The rows are grouped in 4 different ways at once. Each group adds its own fixed numbers to the row, and there is some noise. The rows also spread widely along 14 directions, which tell nothing about the answers.
In the rows, zero is written as 128.
Some rows, each with its group in each grouping after it:
[123 149 128 119 150 116 124 105 117  78 136 105 138 123 124 168 139  94
  88  99 124 114 139 155 112 126 146 128 141  93]
k314 k113 k269 k71
[137  93 140 139  73  88 149 107  58 104 140 167  91 143  66  72 104 151
 158 135 137 111 126 195 119 130 193 226 132 119]
k399 k601 k269 k159
[117  96 118 135  87 172 134 135  90  90 145 142 123 154 123 144 128  98
 122 151 128 115 141 151 129 153 113 134 144 143]
k588 k544 k339 k159
[140 134 173  93 122 118 157 122  98  96 171 134 144 142 112 112 115 104
 111 137 163 109 150 143 123 122 171 197 171  95]
k112 k4 k312 k71
[115 115 104 147  70 175 114 118 135 113 126 134 132 114  96 109  94 163
 120 127 112  91 104 199 104  91 132 140  74 101]
k112 k601 k312 k776
[136 125 109 140  99  75 102 121 165 132 120  92 134 134 100 130  94 138
 149 128 151 100 163 121 114 137 167 153 109 100]
k588 k926 k339 k776
[ 73 191  97  72 219  71 151  96 151 119 134 176 142 103  53 115 116 125
 123  65 117 156 137 166 106  62 113 132 121 116]
k314 k544 k269 k776
[114 102 146 185 110 133 118  67 120  88  96 126  71 173 109  82  99 133
 163 105 141  69 101 162 140  87 117 148 116 143]
k251 k113 k312 k776
[117 197 153  66 148 104 177 154 164 141 165 152 171 131 110  96  99 126
 114 124 180 134 146 107 121 118 146 124 114  92]
k251 k4 k269 k159
[128 115 139 106 120 110 144 100 172 131 128 128 117 111 117  75 124  70
 137 100 163  98 126 120 131 110  91  91 141 104]
k399 k926 k269 k776
[123  82 188 134 124 163 138 196 120  72 176 150 161 163 168 100 122 152
 123 184 147  82 108 143 170 119 123 156 106 123]
k112 k926 k312 k159
[147 131 101 131 119 140  86  71 123 104 109  73 120 162 104  99  68 111
 129  76 112  66  96 190  75 109 154 156 147 103]
k112 k601 k312 k776
[141 125 123 196  71 155 122  89  57  90 123 103  62 145  65 166 141 118
 140 165 179  65 148 137 124 111 196 202 139 130]
k399 k926 k312 k159
[145 131  89 122 142 115 133 130 144 144 112 133 138 102 132  85  57 134
 132 112  79 105 131 134 139 159  71 139  92 192]
k588 k926 k312 k776
[155 148 163 110 130 168 172 131 106  94 193 181 144  50 136 103 115 121
 103 151 137  84 119 142 171 105 101 188 108 148]
k588 k4 k269 k71
[147 114 165 184  99 129 138  95 129 146  90  92  82 158 104  69  64 148
 164 108 115  63  82 142 128 138 148 179 123 173]
k251 k601 k269 k159
[125 185 110 114 103 147 165 116  87 116 149 157 123 136 113 142 125 109
 115 163 184 130 188  90 141 162 133 139 116 132]
k314 k926 k339 k71
[102  95 128 116 109 161 138  89 132 126 130 156 113 140  94  94 116  89
 138 121 150 116 119 162 128  88  93 125 154 117]
k399 k926 k339 k776
[108 109 151 116 130 136 151 144 159 141 136 149 160 160 140  93  82 136
 140 147 143 134 136 114 160 136  87 128 117 149]
k251 k926 k339 k776
[113 154 175 123 125 129 175  81 171 183 104 125 140  69  64  95  73 142
 100  62  73 119  76 188  91  88 141 176 124 127]
k588 k4 k269 k776
[181 102 120 140 107 136 122 127 139 163 102  74 137  95 135 113  55 129
 118 109  71  87 106 137 129 184 111 152 113 184]
k399 k113 k339 k776
[136  69  83 147  46 132  99  73 146 172 130 101  99 138  48 118  67 113
 183 171 182  92 173 141 137  83 150 209 190 125]
k251 k926 k312 k159
[116 151 126 152 140 133 111  85 123 100 115  64 113 171  97 202 135  79
 119 114 153 100 152 110 103 127 159 137 176 113]
k588 k113 k339 k776
[117 106 146 126  94  79 133 114 120 114 108 107 144 157 111 127 109 131
 105  92  97 141 130 185  94 166 173 143 137  87]
k314 k113 k269 k776
[121 128 110 136 110  89 148 126 109 157  88 134 146 171 111  89  49 159
 142 120  92 151 151 139 126 205 116 156 112 179]
k112 k544 k269 k776
[121 175 201 145  88 132 160  35 118 114 103 131 153 125 158  98  88 128
  78  78 133 132 107 159 135 131 125 129  89  97]
k251 k113 k312 k776
[143 145 110 135 140  96 156  94  87 138 105 137 113 128 121 116  97  94
 132 127 130 134 165  94 158 189  94 141 140 193]
k399 k113 k269 k159
[120 112 122 148  99 106 113 133 155 150 111  90 132 155  76 147  95 143
 150 145 167 111 154 121 123 122 177 159 130 115]
k399 k544 k339 k71
[114  94 104 157 107 165  91 163 127  60 140 117 143 166 143 151 114 149
 123 147 125  92 118 176 130 123 120 113  91 112]
k251 k113 k269 k776
[135 135  86 157 117 180 131 140 122 135  95 101 111 140 115 125  60 146
 127 118  75  88 103 155 115 162 101 130  93 196]
k251 k113 k269 k71
[154 118 162 156  69 109 139 111 134 112 135 132 138  80 139  99  95 153
 114 133 135  99 134 148 158 136 142 172  80 119]
k251 k4 k269 k71
[133 108 187 125 180 154 167 183 128 110 159 135 166  84 134 137 108 150
  94 139  69 103  95 151 158 124 114 192 122 177]
k112 k4 k269 k71
[143 180 120 141 104  87 112  56 144 135  90  75 151 134 125 134  64 121
  99  89 152 125 164 129 113 144 162 146 117  98]
k251 k4 k312 k71
[152 151  99 127 110 131 126  98  96 100 129 135 121 119 132 107  94 117
 126 119 126  98 146 132 125 160 108 135  97 142]
k112 k113 k339 k776
[148 152 103 112 107 138 148 153 139 116 156 149 122  75 107  94  95 143
 130 135 130  85 130 139 130 124 122 148  71 139]
k251 k926 k269 k71

New rows. What belongs after each?
[105 142 102 139 151 144 130 150 105  84 156 171 135 126 114 147 126 151
 124 165 143 111 147 140 163 112 110 140  88 147]
k314 k113 k269 k159
[150 149 112 113 106 130 148  87  85  91 156 162 102 132 122  77 100  90
 146 133 168  97 152 126 144 143 102 157 134 142]
k251 k926 k269 k776
[121 126 153 108 139 183 180 201 132 151 119  79 148 175 119 151  87 116
  96 125  69 124 103 130  96 194 132 134 160 177]
k251 k926 k269 k71
[162  75 146 151 121 142 106 168 171 108 158 126 161  86 180  96  82 158
 135 164 124  68 115 126 194 120  84 145  71 164]
k251 k4 k339 k159
[169 184 137 158 137  62 138 130 128 122 119  83 124  77  98 152 113 156
 124 122 142  87 152  96 134 153 195 185  73 135]
k399 k601 k269 k71
[145 118 136 111 112 160 137 128 121  82 154 147 125  96 141  86 103 122
 112 107 103  82  91 185 128 117 105 135  98 126]
k251 k113 k269 k71
[112 204 189 120 150  73 201 109 130 142 101 153 126 134 106  72  88 163
 121  82 120 136 120 117 120 143 146 154  71 147]
k251 k926 k312 k776
[112 145 133 163 127 158 143  91 111 106 106 140 115 117 104 134 115 123
 104 112 131 109 114 161 132 107 120 137 103 137]
k399 k4 k269 k71
[102 106  89 108 128 162  96  84 105  95 139 148 164 169 120 129  84 107
 121 129 134 139 148 188 125 111  98 147 159 113]
k112 k544 k339 k71
[138  94 179 122  94 172 145  85 121 119 158 140 115 147 130  71 103  90
 142 136 170  78 107 138 159 107 102 153 170 130]
k314 k544 k339 k776
[131 134 118 130  88 177 139  60 154 156 127 106 139  51  95 160 106  84
  91 116 117 110 136 145 128  95  97 149 148 128]
k588 k926 k312 k776
[110 156  98 126 132 135 154 191 149 107 146 162 113 106  97 128 128 167
 144 155 143 100 151 111 134 114 121 120  44 148]
k251 k926 k339 k71
[103 112 167 131  40 189 174  55  58 119 124 160 118 161  84 106 103 108
  95 117 123 141 115 215  93 120 154 186 173  97]
k112 k4 k312 k776
[ 81 153 199 104 144 150 183 110  85 100 162 185 175 134 106 141 119 157
  74 124 115 163 111 196 135  92 151 189 124 103]
k314 k113 k312 k776
[139 128 170 143  98 192 122 124 112  82 175 120 150 116 103 131 107 147
 103 141 142  62  84 197 115  69 176 200 124  81]
k112 k4 k269 k776
[110 153  64  81 200  91 141 174 144 131 155 165 129 150  79 105 102 120
 162 148 156 122 173 101 141 118 103 133 141 164]
k314 k4 k269 k159
[106  89 157 170 135  87 131 160 129  77 124 155 109 176 132  92 121 156
 157 147 142  97 134 139 159 131 131 153 100 144]
k588 k4 k269 k71
[122  99  94 107 104 176 137  94  80 128 151 200 132 147 110  76  73 109
 140 159 156 133 142 169 156 119  79 162 149 156]
k399 k4 k339 k159
[121 116 177 105 139 127 165 141 101 115 132 136 134 139  89  96 103 129
 109  88  85 116  75 201  94 128 166 172 144 126]
k399 k544 k269 k159
[166 179 141 127 174 104 123 117  84  76 153 143 164 114 155 106  86 139
 103 125 148  97 127 143 157 138 143 179  91 136]
k399 k4 k269 k159
[177 180  86 110  75 139 152 106 123 139 129 118  87 113 115  62  85  86
 134 113 169  64 148 102 108 172 124 110 114 137]
k314 k4 k269 k71
[144 167 123 128 166 128 108  99 138  88 140  92 152 106 142 173 137  75
  90 123 181  95 157  99 148 104 123 112 135 106]
k399 k4 k312 k159
[ 93 132 115 147 126 198 132  97  81 146 116 155 153 195  87 137  48 163
 127 154 129 144 115 181 135 117 120 184 135 162]
k399 k113 k339 k776
[113 129 135 143 143 151 136 113 113  93 160 136  99 108  55 153 137 128
 128 138 148  81 122 169 126  53 168 201 151 116]
k314 k4 k269 k71
[120 102 159 121  64 179 198 128 101 146 159 160 116  88  86 142 124 113
 116 169 123 133 146 134 154 135 117 183 156 161]
k251 k113 k269 k71
[164 138  95 158 102 115 114 133 127 120 115 104 113 102 124 126  99 137
 136 144 148  78 155 104 142 157 136 141  72 149]
k399 k926 k339 k71
[151 144  98  96 136 119 130 153 161 132 126 109 152 130 147  83  73 113
 132 121 131  94 146 105 130 162  91 101 105 150]
k112 k544 k312 k71
[ 96 125 137 149 152 167 148 138 125 123 132 157 119 181  98 105  94 145
 157 165 159  97 131 118 158  91  96 157 134 171]
k112 k4 k312 k776
[130 162 162 117 142 106 178 107 130 132 135 143 132  81 116 125 113 128
 115 115 121 132 146 104 153 136 122 167 106 159]
k251 k601 k339 k71
[176 176 157 118  98 120 140  92 156 146 124  85 165 103 171 100  77 102
 101 120 164  90 151  80 147 169 120 122 110 116]
k112 k113 k312 k71
[107 157 138  92 142 149 147 134 102  83 151 160 174 129 133 135 128 114
  76 117 137 142 125 171 124 118 122 112 105 100]
k399 k544 k312 k159
[ 99 132 152 160  92 117 153  83  94 155  82 142 148 160 107 124  75 162
 112 125 100 168 142 160 125 168 148 178 110 147]
k112 k926 k339 k159
[ 77 114  93 116  91 176 161 155 113  98 164 225 141  85  94 136 130 173
 115 165 111 161 146 185 148  93  90 137  50 133]
k251 k601 k339 k71
[ 86 104  86 123 122 171 128 162  93 110 154 175 169 140  86 176 101 175
 118 176  97 159 153 185 132 118 119 176 108 144]
k112 k113 k339 k776
[111 131 188 184  70 224 167  63 118 166  98 105  95 142  94 137  97 120
 112 129 134  89  89 140 135 108 133 159 149 154]
k314 k113 k339 k71
[163  98 128 170 105 132 133 117 120 163  99  68 117  99 100 147  52 155
 130 126  56  94 120 141 137 162 132 212 130 212]
k251 k113 k312 k776
[132  97 195 165  67 127 175 111 117 146  88 110  95 129 103  95 110 134
 120 105 102  99  94 153 119 151 152 152 114 142]
k399 k113 k312 k776
[150 142 162 135 181 106 140 164 138  62 146 134 129 102 185 108 142 125
 126 131 133  70 133  79 176 148  89 108  66 158]
k112 k113 k339 k71
[138 111 122 162  68  95 127 131 141 116 131 114 114  95  92 135 116 154
 144 147 147  97 160 131 143 128 160 169  89 124]
k251 k544 k269 k71
[149 160 129 124  94 138 154  97 152 162 115 117 110 106  87  75  81 118
 132 107 162  80 118 125 114 110 132 134 112 126]
k399 k4 k312 k776
[115  87 147 135 122 158 135 161 122  67 135 113 128 101 118 156 140 129
  87 101  54 102  87 212  97 118 144 148 111 117]
k251 k926 k269 k71
[118 158 113  96 178  92 144 159 119  70 166 167 109 145  98  97 138 127
 148 122 155  91 138 133 126 107 132 129 106 118]
k314 k113 k269 k776
[131 174 187 128  95 122 192  92 119 155 105 116 120 117  95 102 110 108
  99  91 123 119 119 130  97 154 163 150 138 123]
k112 k4 k269 k159
[147 156 129 101 147 115 166 175 141 147 163 118 114 131  89 137 111 112
 157 168 168  90 171  55 140 151 144 168 149 166]
k588 k113 k339 k71
[148  85 141 149 105 124 122 127 119 122 140  86 136 113  97 171 117 109
 114 151 138 106 148 144 138 130 169 199 173 123]
k399 k4 k269 k71
[118 137 129 162  62 133 120 133 175 153  88  51 150 132 104 176 117 138
  98 122 125 109 138 127  89 145 180 104  97  84]
k112 k601 k312 k159
[ 92 125  90 126 143 101 147 169 134 124 111 148 149 117  97 163 125 142
 105 133 104 165 166 143 126 151 119 117  94 143]
k399 k4 k269 k71
[112 110 134 117 142 124 141 113 138 111 143 113 117  91  69 174 160  85
 111 124 143 113 149 142 122  73 148 163 168 107]
k399 k926 k312 k71
[125  85 144 178  93 140 123 132 117 131 110 150 153 139 136  89  46 213
 136 161  93 110 112 182 169 134 120 197  65 167]
k112 k113 k312 k71
[ 95 116 169 115 175 131 150 205 126  65 181 150 122 156  88 140 161 153
 133 151 144  83 109 157 128  75 174 166 125 104]
k314 k113 k269 k71
[116 102 157 135 132 151 163 149  99 117 138 140 113  90  64 148 129 154
 110 128  81 105  92 190 118  88 163 196 122 149]
k399 k113 k312 k159
[124 113 120 164 104 182 121 109 116 126 110  99 144  83 117 194 101 148
  75 122  57 118 112 185 124 137 128 156 101 153]
k314 k113 k339 k71
[105 146 138 239 115 130 120 104 122 107  50  83  93 172 140 177 131 146
 114 128 131  99 140  92 146 166 134  93  66 168]
k314 k4 k339 k159
[170 114 140 157 131 115 103 116 103  87 122 115 123 126 152  74  73 151
 141 113 100  59 100 156 140 150 129 172  84 163]
k112 k544 k339 k159
[118 102  80 136 108 128 100  38 109 122 134 158 130 111  83 110  78 119
 150 141 147 122 166 174 152  72  96 201 151 131]
k112 k926 k312 k776
[139 121 122  58 195  88 125 156 153  77 201 168 182  63 126  95 102 132
 121 114 108 114 124 177 146  76 103 174 110 111]
k251 k926 k269 k776
[115 146 186 178  72 175 161 144 142 117 102 115 123 148 138 116 129 139
 103 130 161  86  94 124 131 143 138  85  66 116]
k399 k544 k269 k71
[100 158  38  51 127 202 146  87 119 165 124 180 156 125  93  87  44  96
  97  91  83 163 124 204  85 128  57 106 141 145]
k314 k926 k339 k71
[ 91 139 105 140  91 163 164  94  76 142  85 151 116 185  95 126  88 122
 119 123  98 162 147 152 102 184 109 136 131 167]
k112 k926 k339 k776
[126 156 171 141  85 166 167 126 101 118 153 139 132 107 113 153 136 134
  95 155 152 109 133 126 137 129 164 163 104 115]
k314 k926 k339 k159
[ 92 127 140 151 126 101 153 141 152 167 101 121 127 138  76 154 114 156
 134 142 123 140 153 112 132 132 154 154 116 149]
k314 k926 k339 k159
[184 114 147 174 100 122 100 151 123 103 115  29 120 154 140 151  98 122
 123 146 152  45 131 106 126 169 194 171 129 127]
k399 k926 k312 k71
[110 136 148 151 128 145 118 142 139  73 124 108 112 150 116 131 136 147
 115  99 123  68  85 171  96  97 164 108  81  91]
k314 k113 k339 k776
[120  80 100 178  79 141  75 134 146  94 107  93 132 126 116 161 108 170
 114 126  96  91 118 201 111 115 160 134  73  96]
k314 k113 k339 k71
[133 142 114 154  77 129 138  81 137 140 102 118 124  55 103 140 114 129
  87 104 104 115 138 158 122 121 130 132  87 126]
k314 k4 k312 k159
[101 140 165 116 114 170 150  39 132 153  91 104 167 152 138 144  99  56
  69  84 135 166 126 147 115 141 103 103 181 101]
k399 k926 k339 k71
[ 95 100  77  83 170 116 125 149 114  60 141 164 104 129  70 102 118 126
 133  77  64 114 108 231  80  82 120 142 124 130]
k251 k544 k312 k71
[ 70 138 105 134 153 107 154 185 125  71 127 181 129 145 114 151 148 167
 124 149 125 150 170 131 144 125 112 111  52 142]
k251 k926 k312 k71
[137 112  92 135 143  91 102 117 121  57 139 131 111  91 127 147 155 102
 124 125 150  93 166 134 151 106 114 122 100 116]
k399 k113 k312 k71
[ 84 129 146 132  99 172 158 104 140 119 141 176 124 101  92 124 136 124
 112 132 142 116 118 164 133  66 107 124 108 108]
k588 k113 k312 k159
[173 177 172 156 156 139 154 100  95  95 153 127 112  91 137 111 103 118
 126 134 141  55 114  99 168 136 122 202 113 180]
k588 k926 k269 k776
[102 115 114 138 160 163 121 140  72  53 143 165 157 157 139 147 110 147
 104 135  80 129 114 198 136 133  97 152 107 149]
k112 k113 k269 k776
[127 173  77 127  88 167 112  65  64  62 127 157 133 128 140 118 107 108
  80  99 131 117 133 199 110 136 113 104  83 103]
k314 k544 k312 k159
[ 78 131 116 159 132  96 136 105 129 119  83 128 115 211 101 144 127 101
 137 131 185 151 179 106 134 145 129 100 147 119]
k399 k4 k269 k71
[121 140 101 122 162  97 105 120 137 149 141 147 179 103  68 125  50 191
 139 138 130 131 130 182 147  79 152 217 101 135]
k399 k544 k269 k159
[ 94 108 115 121  83 165 162 173  98  94 150 173  92 150  65 110 138 147
 131 144 121 105 116 197  91 113 163 149 111 108]
k314 k926 k269 k71
[167  98  86 180 109  55  67  87 143  88 105  69 106  48 100 152 108 151
 118  93  87  68 144 184 120 104 176 191  85 114]
k314 k4 k312 k71
[100 170 123 138 161 157 157 130  88 118 114 155 149 156 118 152  91 158
 109 135  95 146 137 131 136 159 103 145  92 182]
k112 k113 k339 k776
[105  84 127 164 184 101 104 106 160 154  99 118 140 149 103 113  60 163
 157 135 103 114 124 148 175  87 103 191 140 183]
k314 k926 k312 k159
[117 113  80 104 174  89  95  78 136 105 129 150 155 154 135 100  85  94
 144 121 166 136 171 134 168 108  64 121 148 130]
k399 k113 k312 k776
[136 160 125 131  56 147 152  62  92 148 108 139 150 109 124 118  81 118
  94 117 121 147 152 146 121 178 122 142 105 133]
k112 k544 k339 k159
[127 165 108 154 150  83 122 105 111  76 126 107 126  82 101 207 167 111
 101 124 147 123 175 114 139 127 158 148 104 114]
k399 k601 k269 k71
[ 85 105 116 134 150 161 123 168 160 163 139 120 183 150  71 187  91 154
 120 179 145 143 141 145 145  87 140 170 154 135]
k399 k4 k269 k159
[101 134 148 104  99 105 153  89  96  92 130 148 133 204 129 113 122  85
 122 116 170 160 169 133 116 163 137 125 161  90]
k251 k926 k339 k776
[116  89  74 100 138 139 124 187 150 144 156 137 149 122  80 150 104 132
 148 173 134 125 162 126 137 119 110 148 132 152]
k399 k926 k339 k776
[ 82 110 140 138 134 156 145 101 111 130 128 132 142 125  61 175 113 135
 101 122  87 147 115 201 114  91 147 193 164 127]
k314 k926 k269 k776
[145 150  89 159 114 134 105 110  98 101 123 114 124 159 121 129  71 140
 137 151 147  88 157 134 138 147 140 179 106 149]
k588 k926 k312 k71
[135 159  93  99 120 130 154 165 177 175 140 134 138 100  84  89  67 140
 148 135 135  98 138 112 124 134 112 135  99 157]
k588 k544 k269 k71
[130 143  98 166 157  62 109  73 134 124 113 104 130  61  94 189 124 126
 123 130 133 122 190 102 174 107 125 174 118 160]
k314 k544 k312 k159
[126 155 147 165 111 141 132 144 103  89 127 123 146 174 142 143  94 157
 109 157 152 102 142 134 140 151 160 164  91 128]
k588 k4 k312 k71
[ 66 125 203 167 159  81 149 104 131  94 101 136 143 150  97 157 139 170
  95  97 105 149 117 181 130  82 176 173 109 100]
k314 k4 k312 k776
[ 92 140 199 180 108 120 175  91 128 128 107 116 106 113  97 183 178 114
 100 132 149 131 148  96 145 119 160 141 124 122]
k314 k926 k339 k159
[154 160 209 133  67 184 170 104 168 143 136 133 183  45 183  75  90 141
  67 105 113  90  72 146 150 134  87 100  48 107]
k112 k113 k269 k776
[121 131 155 142 128  78 138  67 122  67 157 181 120  59 133 117 167 100
 124 126 166 111 160 130 182  88 101 144 102 106]
k588 k113 k269 k159
